Every row belongs to one group in each of 4 separate groupings. Each group adds its own fixed numbers to the row, and there is some noise. The rows also spread widely along 11 directions, which tell nothing about the answers.
In the rows, 128 means zero.
Some rows, each with its group in each grouping after it:
[117  98 190 156 128 157  74 112  54 106 106  94 151  95 112 117  64  72
 123 139 163 122 121 158 171 126 114] | j486 (2) j49 j7
[125 102 129 177 115 116 109 128 130 145 137 200  82 126 131 122 151 153
 141 120 126 131 146 137 137 134 111] | j789 (1) j361 j226
[157 129 134 184 127 189 108 129 172  59 131 144 130 115 112 115 133 140
 195 129 111 151 110  97 157 111 159] | j833 (0) j146 j383
[137 120 103 171 139 123 128 103 125 104 175 123 140 155  81 172  97 119
 146 160 128 126 131 164 118 170 108] | j789 (3) j361 j226
[137 115 118 111 194 164 116 115 144 107 169 143 133 104  56 176 122  83
 173 168 183 149 116 150 155 191  94] | j833 (0) j781 j458
[128 139 136 179 129 133 148 162 156  82 109 105 132 167 106 140 149 133
 149 137  90 116 124 102 149  84 132] | j486 (3) j49 j7
[104  90 139 143 126 171 136 134 128 135 128 138 128 134  98 138 118  87
 152 147 146 113 141 133 202 106 122] | j833 (1) j550 j383
[102 115 186 161 121 129 104 121 119 159 127 158  60  81 128 113 141 117
 118 103 151 134 125 116 162 109 123] | j486 (2) j550 j458
[117 124 158 153 170 149 134 140 116 104 162 148 105 116  52 156 107  78
 144 154 108 147 128 165 143 119  84] | j486 (1) j781 j226
[116  93 124 107 154 171  99 107 136 180 176 179  56  74 108 168 151  96
 150 121 204 135 129 126 197 175  95] | j486 (2) j146 j226
[116 124 133 144 127 191 104 109 138  82 136 113 117  96 111 160 128  91
 166 128 184 130  91  81 178 141 143] | j486 (3) j444 j458
[129  94  84 151 117 125 107 131 135 165 106 196 105 156 148 142 168 141
 157 143 169 110 131 100 147 169 102] | j486 (2) j444 j226
[117 135 148  93 154 128 124 159 148 113 116 132 114 125 133 175 161 100
 123 106 182 114 111 122 140 123  88] | j833 (1) j146 j383
[134 149 162 148 111 182  63  83 101  58 175 146 104  27 150 186  83 112
 134  71 163 148  78 148 107 121 120] | j486 (3) j49 j383
[115 108 100 186 125 158 127 104 140 108 231 117 105 156  43 160  70 119
 154 127 100 142  99 162 110 135 142] | j789 (0) j146 j7
[158 132 160 143 174 117 116 115 158 135 133 145 107  99  99 127 150 140
 146 144 168 154 150 145 168 177 109] | j833 (0) j361 j7
[162 147 129  94 159 129 139 147 176 104  72 100 166 129 167 163 179 134
 149 153 185  90 141 101 182 140  98] | j789 (0) j361 j226
[160 119 158 147 128 116 107  95 142 107 155  85 159 109 131 150  93 168
 116 112 188 108 149 154 148 164 129] | j486 (1) j361 j226
[122 120 132 152 142 176  87 136  87  76 139 141 141 123  97 152  86  70
 158 145 128 135  92 150 124 123  94] | j486 (2) j146 j383
[155 152 153 175 140  95 140 143 165 133  73 130 133 158 136 113 170 132
 148 173 125 125 161 115 160 134 105] | j486 (2) j146 j7
[117  99 156 177 123 181 113 159 129  46 136  87 134 151  90 111 104 131
 156 104  99 118  95  94 154  73 162] | j789 (1) j361 j226
[ 99 126 146 141 142 122 126 138 118 127 149  97 105 144  85 167 118  84
 113 122 149 120 109 135 134 129 108] | j486 (3) j146 j7
[ 91  76  99  90 184 188  88 166 117  92 177 132 104 131  57 171 130 102
 159 101 183 121  59 104 141 150 113] | j486 (0) j361 j458
[106  99 174 169 117 129  92 115 100 142 119 137  86 107 119 112 123 104
 126 116 159 133 108 113 144 134 132] | j486 (2) j781 j226
[111 108 152 116 193 163 120 167 113 102 161 129 107 125  48 159 116  85
 142 132 141 134 116 154 168 126  80] | j486 (1) j361 j7
[123 140 158 178 131 154 116 136 141  98 154 138  77 122  98 129 127 112
 151 116  94 151 102 121 132  99 126] | j789 (2) j146 j7
[133 106 114 150 161 146  73 152 128 126 114 225  77 109 121 121 179 139
 175 128 152 157 110 111 139 163  96] | j486 (0) j361 j7
[119 100 136 190 133 137 141 140 167 131 194 137  76 150  50 117 123 166
 149 107  85 151 123 127 141  98 158] | j789 (0) j146 j383
[118 106 106 178 126 161  96 102  99 125 191 213 100 118  85 160  88  81
 162 149 118 152 129 192 119 157  84] | j833 (1) j146 j7
[ 97  74 134 157 103 130 121 166 121 126  62  85 152 187 132 105 153 131
 136 131 165  79 121  63 196  99 164] | j486 (3) j361 j383
[152 152 111 149 169 141 137 195 181  18 140  72 162 197  88 158 137 174
 160 105  90 112  72  94  87  99 130] | j486 (0) j361 j7
[127 111 160 164 117 132  86 128  84  79 129  78 161 142 117 137  68 120
 119 112 147 120 107 145 112 133 137] | j789 (3) j550 j7

New rows. What belongs after each?
[117 123 186 148 130 151  96 124 134  99  95  94 104  99 127 106 141 104
 137 106 175 133  93  85 171 121 155] | j833 (0) j361 j7
[ 81  97 163 153 126 157  97 137  81 137 179 173  61  97  86 150  89  95
 112  87 130 137 106 160 137 100  99] | j486 (1) j444 j7
[163 107 140 179 177 101 128 159 143  86 187 123 136 171  38 137  93 201
 132 111 100 157 140 163  99 153 126] | j833 (3) j444 j383
[148 168 173 177 134 124 159  66 163 143 179 116  99  79 102 165 105 112
 128 155 119 138 165 181 173 127 105] | j486 (2) j49 j7
[143  99 134 164 119 152 148  89 148 131 165  84 162 131  94 143  81 127
 141 158 140  96 163 159 198 133 142] | j833 (0) j361 j226
[149  88 124 108 174 135 109 181 144  99 136  87 159 165  98 144 124 180
 134 100 169 103 117 114 134 147 127] | j486 (0) j550 j226
[131  91 156 159 167 117 104 159 122 127 139 154  86 142  79 104 141 155
 133 109 125 144 124 125 137 143 113] | j833 (2) j361 j226
[125 121 182 149 136 114  78 107 118 104 152  95 107 102 109 133 107 140
 108  84 198 140 100 134 118 166 134] | j486 (1) j361 j7
[148 150 170 170 149 126 122 110 148 104 108 113 117 109 102 126 142  96
 155 167 145 159 143 120 164 154 123] | j789 (3) j146 j226
[117  68 132 164 125 180  86 134 107  91 164 129 143 125  89 126  87 135
 155 117 147 112 121 132 168 125 143] | j486 (1) j361 j458
[134 155 179 127 118 184  98 143 136  61 108 116 114  66 176 148 126 105
 134  84 133 114  93  99 148  62 125] | j789 (0) j146 j226
[133 126 160 140 158 145 117 139 118 101 149 141 115  99  95 150 106 125
 134 121 115 140 126 167 137  98 100] | j789 (0) j49 j383
[122 144 162 122 158 186 120 106 113 130 141 182  79  50 114 173 126  24
 153 161 141 143 134 162 190 126  58] | j833 (2) j146 j226
[106  95 121 212 120 143 183 142 139 138 188 137 100 172  47 144 102 132
 142 152  31 112 165 157 174  61 131] | j486 (3) j49 j226
[131 126 146 149 182 106 144 191 149  86 142 112 116 168  58 149 148 163
 129 110  97 139 118 126 114 103 111] | j486 (3) j49 j383
[157 159 109 132 165 131 115 134 160  75 106 126 139 148 125 167 160 123
 167 149 171 133  96  97 111 180  93] | j486 (2) j444 j226
[103 119 165 169 156 112 137 146 121 112 146  86 110 167  37 119 101  98
 124 139 108 149 105 143 115 109 129] | j789 (0) j146 j383
[156 123 118 112 150 150  84 139 130  71  67 121 177 127 157 154 159 125
 171 146 207 124 114  95 156 168 117] | j789 (3) j49 j383
[117  95 123 171 106 168 111 132 102 117 168 150 131 131 116 157  79 116
 141 121 101 102 120 155 145  96 113] | j486 (2) j781 j7
[120 118 132 158 173 125 118 142 145  96 141 113 115 155  53 126 141 122
 156 147 144 145  97 112 126 155 128] | j486 (0) j361 j458
[ 68  87 164 161 111 151  89 141  76 130 120 129  77 134  96 110 111  66
 124 104 140 132  75 108 138  92 134] | j789 (2) j146 j383
[157 117 144 119 172 168 122 126 153 108 182  91 133 105  86 168 101 142
 144 118 162 122 134 141 175 152 115] | j486 (2) j550 j226
[144 137 185 155 111  85 127  81 132 185 127 160 114  76 160 146 123 129
 103 145 174 125 193 186 169 152  94] | j789 (1) j781 j7
[128 149 182 170 159 116 162 151 161 146 135 137  77 118  81 122 146 126
 128 139  87 145 153 143 167  89 107] | j486 (0) j550 j7
[164 106 140 183 145 137 119 130 154  99 144 125 145 130  90 128 121 169
 164 144 125 138 154 123 162 150 144] | j486 (3) j781 j226
[ 80  64 132 135 117 153 135 187 134 146 138 113  96 175 101 133 142 130
 121  89 136  79 118  91 179  71 140] | j486 (1) j146 j226
[107 100 189 129 149 175  85 146  81 117 104 126 106  84 118 120 115  75
 131 120 161 120 112 124 200 108 104] | j486 (2) j361 j7
[161 110 132 136 149 190  90 124 139  73 181 137 140  78 117 165 100 160
 162 105 149 124 122 140 156 134 119] | j486 (2) j49 j458
[124 107 151 159 181 158 127 162 173  96 165  86  90 153  28 111 138 149
 164 107 131 162  92  86 156 133 165] | j486 (0) j550 j7
[116 112 143  94 190 178 129 154 148  82 168  53 121 136  45 168 112  98
 145 111 168 130  79 107 156 134 131] | j789 (0) j550 j226
[117  89 139  97 191 105 159 145 153 184 106 105 126 161  61 140 167  90
 134 180 198 116 154 122 204 176 101] | j833 (0) j781 j226
[107 101 149 186  96 141 113 108 126 150 125 158 103 120 117 114 125 106
 147 143 146 130 143 129 174 115 135] | j486 (1) j146 j383
[124 116 184 160  90 172 101  92 132 110 186 114 101  64 139 149  73 136
 113  63 151 120 123 149 161  99 153] | j833 (1) j550 j7
[ 97  93 101 122 139 185 118 166 145  93 164 112 100 157  90 160 132 123
 155  87 136 110  66  82 135 102 144] | j789 (0) j550 j226
[102  93 110 141  96 153 113 127  95 148 155 165 120 124 152 181 101 101
 119 114 134  75 116 149 136 103  91] | j486 (2) j781 j226
[147 111  94 133 166 138 124 129 148  62 204  72 184 178  56 188  78 154
 148 126 163 114 104 160 104 173 121] | j486 (1) j361 j383
[122  92 138 173 137 139 121 148 122 114 152 111 123 167  77 118 107 137
 144 130 108 121 123 133 155 118 131] | j789 (2) j361 j7
[119 108 120 204  73 149 104  90 122  99 159 112 142 153 117 135  73 132
 145 122 143 116 109 130 124 135 159] | j486 (1) j444 j7
[136 150 149 153 121 146 141 152 162 102 114 104 126 138 145 146 142 122
 138 125 114 100 125 107 163  83 117] | j486 (2) j146 j7
[ 83  65 113 124 103 177  79 141  45 137 111 174 132 125 145 155  95  66
 136 129 155  91 106 148 159 100  90] | j789 (2) j49 j383
[124  87 117 155 112 160  88 134  99  80 149 130 153 139 122 161  88 121
 141 105 142 108  98 129 114 134 133] | j833 (3) j781 j226
[138 166 129 136 156 136 148 115 175  97 181 141 100 115 102 196 140 112
 141 126 136 132 119 154 129 141  86] | j833 (1) j361 j7
[169 147 164 177 134 132 153 118 188 128 190 140  92  82 113 157 128 181
 132 112  96 134 184 152 176 106 124] | j486 (3) j146 j226
[111  87 131 123 152 189  68 158 144  60 158  83 114 143  77 137 131 128
 165  71 203 141  50  62 140 157 169] | j486 (1) j146 j7
[180 163 160 175 163 127 110 128 183  92 136 196  93  92 118 125 169 159
 172 132 122 182 152 139 134 160 102] | j833 (1) j146 j7
[120 130 102 138 140 132 138 140 145 105 154 112 132 166 105 174 124 122
 139 132 128 102 103 137 123 124 107] | j789 (0) j361 j7
[140 142 142 150 147 118 127 136 157 124 123 133 117 137 112 137 146 123
 146 148 135 137 134 135 141 137 108] | j789 (0) j146 j7
[109  96 152 161 144 140 120 146 127 140 139 145  73 125  80 127 141 127
 137 117 141 142 126 101 172 127 131] | j486 (3) j444 j226
[ 92 102 149 147 160 125 155 135 139 160 171 108  64 151  46 140 137 102
 123 130 125 125 121 125 172 120 116] | j789 (2) j361 j226
[ 89 142 120 134 180 149 133 210 112  73 192 158  64 171  51 188 120  87
 129  91  43 137  58 150  59  66  61] | j789 (2) j146 j7
[137 120 143 142 129 190 140 171 157  88 132 121 131 126 133 145 128 143
 156 108  92 100 129 107 188  50 128] | j789 (2) j550 j383
[115 132 166 164 135  93  97 110  92 139 112 145 103 121 110 130 115  99
 112 136 164 146 113 148 105 158  93] | j486 (2) j444 j383
[137 115 115 170 112 158 151 142 159 120 138 133 138 154 120 139 125 134
 159 151  89  98 153 130 172  84 129] | j789 (0) j146 j226
[110  72  97 153 115 169  69 166 122  82 107 163 126 171 125 115 148 147
 179  97 165 131  73  70 119 136 154] | j789 (1) j550 j383
[133 118 165 172  90 180  66  97 102  81 153 132 125  65 160 135  74 131
 135  86 148 120  99 130 129 112 143] | j486 (2) j550 j458
[106 166 134  98 183 126 132 190 138  62  75  98 117 169 107 167 177  67
 139 129 140 122  52  84  85 111  82] | j789 (0) j550 j226
[107 117 116 129 169 135 155 161 157 134 144 140  95 158  70 155 162 116
 148 141 122 124 117 121 160 110 104] | j789 (0) j361 j383
[140 117 196 100 185 102 142 169 148 129  76  64 157 144  96 123 148 129
 115 144 191 119 164 126 199 133 109] | j789 (1) j550 j383
[122 110 165 136 136 114  97 155  84 122  82 115 146 135 135 137 115 111
 108 129 170 110 132 132 151 133 100] | j486 (3) j444 j7
[117 140 162 201 104 146 135 149 142 114 131 171  68 110 128 129 141 141
 136 104  68 133 132 109 155  59 126] | j486 (3) j444 j7
[142 135 166 147 160 127 136 111 143 112 135  78 142 117  88 141 109 112
 130 156 151 121 140 147 167 141 116] | j486 (0) j361 j226
[110 134 147 176 146 125 112 124 113 130 166 178  51 120  77 138 126  89
 137 131  99 165 105 151 100 133  89] | j789 (2) j146 j226
[146 103 126 122 167 137 103 176 139 120 129 165 121 135 123 151 155 157
 148 114 149 119 127 121 146 143  94] | j486 (2) j781 j7
[186 125 143 158 150 168 122 123 177  95 191 127 135  92 107 157 105 194
 165 113 125 142 169 149 183 142 138] | j789 (3) j550 j7
[ 93  92 138 200  81 129 114 147  96 109 112 129 130 174 125 101  99 131
 127 116  87  99 104 122 120  61 150] | j789 (0) j361 j383
[131 119 137 125 182 157  87 115  94  81 169 121 142 102  61 167  78  87
 148 143 170 149  95 175 120 172  91] | j486 (0) j361 j383
[114 112 112 177 103 154 150 149 131 111 151 130 142 161 112 163 105 117
 143 139  83  90 142 142 159  68 122] | j486 (3) j146 j383
[120  94 107 177 127 149  62  96  94  93 137 151 142 141  87 121  95  82
 173 160 175 154  86 135  97 197 133] | j833 (0) j146 j458
[145 122 174 177 108 128 127 124 126 127  62 126 152 121 157  99 134 126
 144 165 124 111 170 128 199  91 125] | j789 (2) j49 j383
[130 132 165 174 134 144  94 109 101 102 127 153 101  91 117 131 113 100
 142 132 124 146 114 143 130 125 103] | j486 (2) j49 j226
[ 88 103 129 148 153 142 153 159 151 141 128 136  80 172  64 131 171  91
 156 151 128 127 122 103 189 113 118] | j789 (1) j361 j7
[143 131 141 130 138 131 109 168 116  90  81 167 153 131 167 151 144 119
 136 131 134  99 138 146 140 111  72] | j833 (1) j361 j7
[149 156 211 112 212  98 108 185 146 110  93 118  93  98  94 117 171 132
 115 114 156 164 128 125 139 135  86] | j486 (0) j146 j7
[127 126 148 180 125  93 155 120 139 146 133 106 119 159 107 132 125 132
 115 149 110 102 152 143 149 116 111] | j486 (2) j361 j226
[161 116 133 180 126 104 106 135 147 109 132 138 143 147 123 119 116 202
 136 113 136 131 133 131 108 141 137] | j486 (0) j444 j383
[130  94 153 161 105 151  84 145 124 109 106 153 114 122 150 108 132 161
 144  92 160 127 124  98 159 120 145] | j789 (1) j444 j7
[124 130 154 134 143 150 116 132 138 133 132 126 101 107 121 148 136  97
 138 128 157 122 125 123 176 127 105] | j486 (2) j146 j7
[150 102 160 129 141 161  72 101 136 104 174 121 123  84 110 145 100 139
 141  94 208 147 123 143 158 184 135] | j833 (1) j146 j7
[135 129 196 178 125 111 131 106 128 127 106 125 114 104 117 113 123 110
 119 145 135 136 162 151 167 116 118] | j833 (1) j49 j226
[144  86 111 124 170 145 115 143 120  94 155  75 177 176  72 156  92 130
 148 148 161 102 120 142 152 170 112] | j789 (2) j361 j226
[126 123 155 136 155 112 116 152 123 154 106 171  92 112 121 131 155 110
 126 141 140 131 145 142 147 128  80] | j486 (0) j146 j226
[140 112 149 145 136 152 119 159 163 112 170 130 100 107 126 142 130 195
 129  68 118 109 126 122 158  88 136] | j486 (0) j361 j7
[134 114 105 126 148 158 118 167 161 105 171 135 112 140 111 179 145 156
 148  94 141 113 117 113 148 128 119] | j486 (3) j146 j7
[157 145 174 161 158  94 140 110 162 118 114  96 138 137  89 121 137 113
 136 168 163 146 159 141 151 173 115] | j833 (1) j146 j226
[159 170 169 161 129 154  91  83 119  70 125 116 151  69 139 154  79  97
 144 144 158 145 114 156 127 147 107] | j486 (0) j444 j7
[160 170 173 152 176  66 114 153 147 121  73 177 106 109 138 118 188 157
 128 142 136 156 143 138 107 143  74] | j486 (0) j361 j383
[122 117 102 139 170 149 136 153 191 125 171 154  62 158  64 148 186 140
 177 118 139 154  95  84 145 146 128] | j789 (2) j146 j383
[146 140 170 206 115 164 108 121 145  85 112 146 111 102 122  97 127 124
 173 140  97 152 127 108 164  94 141] | j486 (2) j146 j383
[112 121  93 194 111 165 144 124 157  86 203 132 106 159  86 163 110 134
 162 122  75 107  93 122 121  92 135] | j486 (2) j361 j458
[140 155 191 137 159 144 114 142 162  82 107 127  97  79 127 131 167 134
 142 104 160 146 116 102 165 110 118] | j486 (1) j361 j383
